There are 10 hidden switches. A switch that is on adds its own fixed numbers to the row, and there is some noise. The rows also spread widely along 13 directions, which tell nothing about the answers.
In the rows, zero is written as 128.
Some rows, each with its switches (1 for on, 0 for off) after it:
[122 124 206 121 130 181 125 154 143 113 100 133  97 156 168 105  84 109
 128 135 142 119 154 127 143 144 140] -> 0 1 1 1 0 0 0 1 1 0
[173 136 102 126 113 145 175  71 132 207 108 126  76 139 156 183 108 123
 114 156 130 121 108 140 162 152  63] -> 1 1 0 1 0 1 1 1 1 1
[128  90 143 130  58 107 164  95 119 129 149 150  88 151  76 134 137  96
 107 126 194 163 123 113 155 205 174] -> 0 1 1 1 1 0 0 0 1 0
[115 143 155 118 135 118 161 120 123 145 144 108 121 201 128 151 108  96
 111 109 124 183 142 116 140 130 137] -> 1 1 1 0 0 0 1 1 0 0
[126 141 124 130 133 152 133  99 129 157 120  98  96 144 158 152 128 119
 148 145 110 166 104 130 143 175 104] -> 1 1 1 1 0 0 1 0 1 0
[158 134 133 112 178 155 119 119 102 167 105 113  89 144 157  97 123 134
 144 129 108 147 109  77 131 150 143] -> 1 0 1 1 0 0 1 0 0 0
[113 102 182 132 140 129 129 135 113 149 138  92  94 178 156 111 157 107
 153 129 129 146 106 104  95 143 130] -> 1 0 1 1 1 0 0 0 1 0
[ 87 102 132 109 126 111 123  99 123 147 159 126  75 123 180 132  59 107
  76 141 121 140 117 149 146 174 180] -> 1 1 0 0 1 1 0 0 1 0
[123 149 157 140  88 147 155 127 146 138 127  80 138 160 143 166 187 117
 175 145 121 142  95 162 108 115  76] -> 1 1 0 0 0 1 1 1 0 0
[ 85 133 147 118 153 100 129 138 131 136 175 116 152 160 163 127 165 145
 140 161  82 154  92 103 118 151 158] -> 1 0 0 0 0 0 1 0 1 0
[123 102 155 163 173 115 166 141 134 148 135 133 114 175 145 131  92 101
  92 120 118 112 157 105 128 120 108] -> 0 0 1 0 0 0 0 0 1 1
[177  99 109 149 153 160 136 120 134 124 114 148 130 132 113 105 132 147
 135 146 106 117 120  98 170 156  98] -> 1 0 0 1 1 1 0 1 1 0
[115  80 198 146 151 130 141 153 151 112 121 108 154 192 140 118 172 113
 158 134  93  99 125 111 105  81  57] -> 0 0 1 0 1 1 0 1 0 1
[138 127 141  90 166 133 136 132 130 116 131 173 141 128 163  73  72 143
  84 130  76 127 151 106 182 120 177] -> 0 1 0 0 0 1 0 0 1 0
[ 90 140 161 108 145 123 118 121 112 126 160 121 114 139 161 115 152 122
 130 135 114 140  99 118 109 144 170] -> 0 0 1 0 1 0 0 1 0 0
[153  77 122 123 151 109 143 137 100 205 143  76  95 162 188 139 129 148
 133 148 118 135  96 102 129 151 119] -> 0 1 0 1 1 0 0 1 0 0
[170 121 171 112 113 148 163 129 118 138 122 125 135 172 132  87 170 123
 148 119 116 140 126 103 138 116 126] -> 1 1 1 1 0 1 0 0 1 0
[115 103 155 135 144 110 127 113 123 117 117 141  94 145 103  93 132 117
 113 132 139 140 115  89 137 167 152] -> 1 0 1 1 0 0 0 1 0 0
[126  45 180 118 106 120 142 130 124 115 164 116 141 182 124  96 132  90
 135 132 115 143 137 110 123 125 157] -> 0 1 0 0 1 0 1 1 1 0
[ 98 155 138 118 173 108 139  51 134 138 142 170  98 151 104 154 171 100
 138 139  98 108 103  88 101 110  71] -> 1 1 0 0 0 0 0 1 0 0
[133 139 174 120 170 151 142 172 143 142  92 111 135 197 177 143 109 151
 142 136 101 138 142 109 147 111  78] -> 1 1 0 1 0 0 0 0 0 0
[135  89 191 127 138 165 125 159 134 118 102 107 113 181 126 115 131 123
 161 130 146 141 138  99 130 151 120] -> 0 0 1 1 0 0 0 1 0 1
[ 83  83 155 101 123 107 132  82 138 165 165 128  94 177 155 174 130  98
 133 163 118 139 105 115 121 166 112] -> 0 0 1 0 1 0 1 1 1 1
[127 115 149 138 134 125 172 122 146 155 133 119 135 149 198 139 114 110
  99 142  81 106 138 169 137  88  71] -> 0 0 1 0 0 1 0 1 1 0
[115 119 134 127 116 122 154 110 134 138 153 129 137 161 132 161 167 122
 134 150 124 138  97 115 140 157 116] -> 0 0 1 1 1 1 1 1 0 0
[151  86 125 146 111  79 160 119  84 197 142  66  66 130 152  87 125 114
  88 122 155 155  83 112 127 175 198] -> 1 1 1 1 0 1 1 1 0 0
[122 139 118 133 157 158 147  61 130 149 132 154 105 126 166 170 144 104
 130 148  89  85 118 142 114 119  52] -> 1 0 1 1 0 0 0 0 0 0
[100 155 147  87 152 162 139  93 127 141 182 150 125 186 158 173 115 103
 133 146 101 155 130 102 146 164 149] -> 1 1 1 1 0 0 1 1 1 0

New rows, each followed by its switches (1 for on, 0 for off):
[168 104 151 142 145 168 146 112 119 133 102 137  97 143 114 111 141  97
 156 117 139 104 140 104 102 110  91] -> 0 0 0 1 0 0 0 0 0 0
[115  76 152 133  98 105 148 130 128 137 143 106 114 155 134 135 136 111
 129 135 142 139 125 133 119 147 135] -> 0 1 0 0 0 0 0 0 0 0
[127  77 141 105 128 134 126  90 119 109 156 163 129 117 126  89 155 129
 130 153 101 123 113 103 148 176 165] -> 0 0 1 1 0 0 0 0 1 1
[129 146 135  89 127 124 154 116 110 146 164 115 159 180 137 142 166 129
 147 123  94 188 117 104 141 132 151] -> 0 1 1 0 0 0 1 0 0 0
[201  81 151 144  96 173 169 109 113 175 121 118  75 164 123 110 102  72
 126 103 161 106 163 122 125 120 119] -> 1 1 1 0 0 1 0 1 1 0
[115 168 138 167 160 127 155 148 137 147 142 136 101 178 103 172 138 131
 130 140 167 147 115  79 132 184 130] -> 1 0 0 1 0 0 0 1 1 0
[116  91 166 140  78 140 161  93 129  98 160 101 131 184  74 146 148  60
 144 112 141 180 137 153 117 134 119] -> 1 1 0 0 1 0 1 1 1 1
[110 140 193  68 106 130 150  81 135 132 113 127 105 156 159 113 132  91
 131 133  99 160 115 146 128  91 111] -> 0 1 0 1 0 1 1 1 1 0
[125 136 157 139 141 131 148 103 100 167 137  88  65 147 158 114 131  87
 127 112 134 152 110 124  96 139 138] -> 1 1 1 1 0 0 0 0 1 0
[135 115 152  69 130 120 153  91 108 135 143 147 127 164 143 103 105 109
 102 128 100 178 133 116 158 121 160] -> 0 0 0 1 1 0 1 1 1 0
[137  79 149 141  90  99 170 138 124 158 160 121 118 151 138 129 144 116
 109 139 155 100 118 123 121 137 153] -> 0 1 0 0 0 1 0 1 0 0
[124 112 150 127 160 146 117 132 135 133 129 125 113 157 151 123 122 131
 142 148 106 130 122 108 132 145 114] -> 1 0 0 0 1 0 0 1 1 0
[128  97 165  97 125 143 131  71 139 123  99 135  96 171 109 123 126  88
 149 131 108 166 127 107 148 135  77] -> 0 1 1 1 1 0 1 1 1 0
[157 111 124 116 175 103 162 151 137 154 131 171 173 196 133 143 136 173
 120 147  88 112 140  55 176 116  87] -> 0 1 0 0 1 0 0 0 0 0
[141 113 156 130 181 132 160 120 128 150 140 117 145 204 152 121 143 106
 134 125  69 135 126  91 128  89  75] -> 1 0 1 1 1 1 1 1 1 0
[217 125 117 115  80 176 172  83 111 183 117 117 102 132 124 125 160 102
 165 123 133 128 120 131 129 111  97] -> 0 1 0 0 0 1 1 1 1 0
[118  90 145 121 122 136 146 122 143 154 139 127 118 143 202 154  68 130
  89 167  98 110 144 177 155 142 107] -> 1 0 0 0 0 0 0 1 1 1
[145  69 147 138 118 120 152 159 121 157 146  95 136 185 154 125 136 128
 126 126 125 133 129 116 133 133 130] -> 1 0 1 0 1 1 0 0 0 0
[116 112 158 101 153 121 144 142 135 144 125 118 133 174 184 133  95 133
 106 144  96 140 122 122 152 115 120] -> 0 0 0 1 1 1 1 1 0 0
[ 93 143 136 130  99 124 135 133 150 133  98  87 110 151 153 178 116 149
 120 156 137 199 106 172 172 196  96] -> 1 0 1 1 0 0 0 1 0 0
[168  91 152 142  79 137 144 132 143 151  57  87  77 137 125  99 110 117
 133 125 156 166 130 149 157 152  92] -> 0 0 1 0 0 1 0 1 1 0
[116 120 123 100 139  95 146 102 113 150 140  87 125 191 114 154 129 111
 133 115 105 226 115 115 139 132 116] -> 0 0 0 0 1 0 1 1 0 0
[145 112 159 123  70 146 152 113 105 139 154 161  83 114 120 105 122  99
 103 128 197 109 137 125 128 185 223] -> 0 0 1 0 0 0 0 0 1 1
[147 107 104 168 134 142 155 107 116 160 143  80 110 117 172 142 139 119
 130 147  98 133 105 171 118 143  88] -> 1 0 0 1 0 0 0 1 1 0
[ 98 147 162 115 131 106 157 101 119 167 122  72  82 179 158 153 127  93
 124 116 122 209 112 150 117 131  95] -> 0 0 1 1 0 0 0 1 1 0
[147  81 141 186  83 142 179 130 149 141 105 110  95 146 120 163  80  91
  97 141 178 127 149 167 149 167  93] -> 0 0 0 1 0 0 1 1 1 1
[156  98 165 139 103 160 147 134 103 134 137 112  90 155  99 105 103  80
 124 101 185 141 149 102 124 163 201] -> 0 1 1 0 0 0 1 1 0 1
[193 140 106 162  80 144 124 134 118 160  65  53  92 103  99  84 190 163
 183 141 153 206  70 127 152 205 122] -> 1 0 1 0 0 0 1 1 1 0
[132  99 139 124 114 119 124 134  93 126 150  60 130 132 148  67 155 134
 133 132 103 212  85 136 143 180 199] -> 1 0 1 1 1 0 1 1 1 0
[144 146 130 110 132 171 131 119 111 144 143 135 107 140 142 142 112 116
 135 131 143 135 125 114 129 151 167] -> 0 0 0 0 1 0 1 1 0 0
[112  74 145 122 134  93 117 123 128 148 126  91  97 165 118 114 156 126
 148 135 127 167  93  91 126 162 122] -> 0 0 1 0 1 1 0 1 0 0
[ 80  90 135 134 132 103 129 122 133 123 156  81 141 158 167 148 129 130
 117 157  87 173  94 145 152 177 126] -> 1 1 1 1 1 0 1 1 0 0
[170  98 153 149 148 148 152 135 112 142  88  72  89 137 148  73  96  97
 125  93 112 157 140 137 124  98 109] -> 0 1 0 1 0 1 0 0 1 0
[131 121 154 127 124 132 144 131 114 140 126 105 105 154 137 111 137 117
 127 116 141 156 115 118 125 146 152] -> 1 0 1 1 0 1 0 0 0 0
[130 125 131 139 141 123 168  93 120 142 135 130 124 128 158 125 119 106
  95 137  93 133 125 145 143 130 113] -> 0 0 1 1 0 0 1 0 1 1
[ 90 110 162 129 165  86 160 132 146 142 162 109 167 192 177 150 171 142
 134 166  52 137 102 121 128 108  65] -> 1 1 0 1 0 0 0 1 1 0
[187  62 130 114 133 151 135 107  93 165 135 115  80 150 124  78  91  93
 124 105 134 154 154  94 137 151 170] -> 0 0 1 0 0 0 0 1 1 0
[148 143  91 166 160 133 133  69 113 171 102  98  67  85 130 126 162 125
 147 150 106 135  68 124 111 164  80] -> 1 0 0 1 0 0 1 0 1 1
[114 111 177 103 117 114 166 128 131 136 168 155 131 221 108 145 121  97
 108 114 149 143 154  86 143 133 161] -> 1 1 1 0 0 1 0 1 0 0
[101 164 163 124 130 105 130 114 102 125 137 108  84 145  89  99 169 109
 137 103 157 200  92  94 109 168 186] -> 0 0 1 0 1 0 0 0 1 1
[146 148 161 113 152 156 152 125 120 141 115 126 105 191 113 136 122 106
 140 105 140 157 138  95 126 115 115] -> 1 0 0 1 0 1 0 1 0 0
[143 118 135 125 142 133 139 100 117 183 115  80  73 140 160 135 114 106
 140 134 115 155 109 133 112 133 101] -> 0 0 0 0 0 0 1 1 1 1
[134 118 128 129 150 156 150 106 130 140 147 100 144 160 148 162 146 117
 161 141  79 155 120 129 132 135  81] -> 0 1 0 1 0 0 1 0 1 1
[128  57 130 129 113 112 131  90 112 158 141  85  77 133 145 101 122 100
 117 136 120 165 103 138 130 174 143] -> 1 0 1 1 0 1 0 1 1 0
[138  99 151 129  91 168 134  93 150 124 119 134 130 152 126 149 172 105
 173 158 119 109 121 139 122 137  70] -> 1 0 1 0 0 0 1 1 0 0
[155 158 152 126 189 183 129 103  97 125  98 128  66 148 113  97  84  81
 123  78 137 152 149  89 126 120 138] -> 0 1 1 1 1 0 0 1 0 0
[173  82  88 154 135 101 153  64  96 160 114  87  92  88 118  77 171 111
 121 118  94 142  85 135 123 129  96] -> 0 0 1 1 0 1 0 1 0 0
[ 94 161 178  84 152 158 119 115 104  93 182 125 131 154 142 103 134  92
 142 107  98 175 127 121 107 117 196] -> 0 1 0 0 1 0 0 1 1 0
[142 141 154 127 148 140 160 132 121 147 119 121 125 173 147 138 141 127
 136 126 119 136 129 117 121 108  98] -> 1 0 0 1 0 0 0 0 0 0
[ 97  68 218  77  89 146 129 130 134 126 151 129  94 197 159 114  92  87
 121 136 156 149 148 123 134 162 191] -> 1 0 1 1 0 1 0 1 1 0
[162 165 167 125 125 132 177 124 103 181 129 104 104 197 114 138 193 123
 159 116 154 168 105  87 112 134 115] -> 1 0 1 1 0 0 0 1 1 1
[113 108 112 147 124  97 120 106 111 123 109  78  84 102 107  99 135 133
 122 132 132 196  83 134 142 195 150] -> 1 1 0 1 0 0 0 0 0 0
[142 113 135 162  97 140 150  73 103 124 136  88  92 104 104 114 186  70
 155 107 134 129 100 164  75 105  95] -> 0 1 0 0 1 0 0 1 0 0
[ 55  91 175 113  78  59 119 105 143 116 116 107  85 143 126 129 142 121
 111 158 153 175  84 154 128 175 137] -> 1 0 0 0 1 0 0 1 0 0
[126 123 120 168 171  89 164 118 110 183 148 113  78 172 107 146 149 108
 122 121 152 153 106  64 109 169 122] -> 0 0 1 1 0 0 0 0 1 0
[135 101 159 149 117 149 121 116 130 116 115 112  94 137 105  91 143 106
 149 138 141 150 109 103 135 185 149] -> 1 1 1 1 0 0 1 1 1 0
[201 119  87 139 194 165 171 112 107 155 139 195 139 134 151 115  68 121
  74 115  91  70 187  93 166 102 123] -> 0 0 1 0 0 0 0 0 0 0
[104 181 155 124 170 142 154 112 112 137 181 142 119 168 130 154 158 111
 134 125 123 142 112  85 118 154 155] -> 0 1 1 1 0 0 0 1 1 1
[101 171 147 122 172 125 138  81 124 140 118 116  89 142 140 124 138  95
 134 122  93 168 102 107 117 130 104] -> 0 1 1 1 0 0 1 0 1 0
[155  77 162 137 130 174 153 128 113 146 115  94  93 137 185 111  74  85
 104 105 126 109 156 166 119 107 123] -> 0 0 1 1 0 1 0 0 0 1
[132  78 165 135 126 188 103 143 142  96  90 109 105 126 161 110  74 109
 143 129 122 117 155 156 136 133 108] -> 0 1 0 0 1 0 0 0 0 0
[152 128 149  95  62 121 165 108 121 163 130 143 104 191  78 163 161 128
 137 132 193 173 126 103 158 184 147] -> 1 0 1 0 0 0 0 1 0 1
[147 162 139 109 170 178 128 102 130 111  97 147 122 152 123 113 110 119
 139 121  95 172 135 100 165 137 105] -> 0 0 1 1 1 0 1 1 1 0
[114 133 149 113 140 133 146 145 117 120 137 104 134 142 170 119 102 126
 106 119 110 167 130 150 141 127 163] -> 0 0 0 1 0 1 0 0 0 0
[133 132  90 159 170 133 146 124 126 173 146 114 109 156 136 181 127 135
 130 149 132 144 106  86 145 193 113] -> 0 0 1 1 0 0 1 1 0 0
[ 78 136 155 118 135 182 123  73 132  94 158 144 108  95 194 130  95  69
 113 143  88 112 131 185 110 136 146] -> 0 0 1 1 0 0 1 0 1 0
[151  64 110 125 127 135 135  73 110 151 152 142  95 119 127 111 150 109
 139 145 115 118 114 102 129 175 133] -> 0 0 1 1 0 0 0 0 1 0
[ 76  79 158 108 144  80 136 135 154 141 142 113 139 176 192 138  95 139
  96 165  72 161 130 140 163 147 108] -> 0 0 1 0 0 0 0 1 1 0
[100 114 165 132 150 133 133 128 151 106 122 147 106 157 128 121  90 112
 104 140 127 137 136 117 149 155 133] -> 1 0 0 1 0 1 0 1 1 0
[115 134 161 108 176 150 124  96 119 139 144 145  95 145 148 106 135 110
 132 129 100 120 112  90 117 141 143] -> 1 0 1 1 0 1 0 0 1 1
[123 111 162 146 137 147 145 134 128 162 137  81  86 200 124 164 146  94
 170 122 158 172 123  99 103 164 101] -> 0 0 1 1 0 0 0 1 1 0
[178  59 141 154 157 133 142  89 112 126  94 140  82 153  62  72 104  81
 114  96 135 123 160  81 132 125 109] -> 1 0 1 0 0 0 0 1 0 1
[104 151 158 135 153 127 130 102 120 133 104  70  72 168  89 131 176  86
 175  92 141 204  95  99  86 134  94] -> 0 0 1 1 0 1 0 0 0 0
[139 173 149  85 186 134 151 109 103 167 176 137 143 206 127 133 209 129
 182 129  88 169  98  36 111 124 137] -> 0 0 1 1 0 0 1 1 1 0
[146 169 165 127 117 132 166 110 116 158 109  98  92 160 118 119 185 102
 159 105 142 167 102 110 108 118 101] -> 0 1 1 1 0 1 0 0 1 0
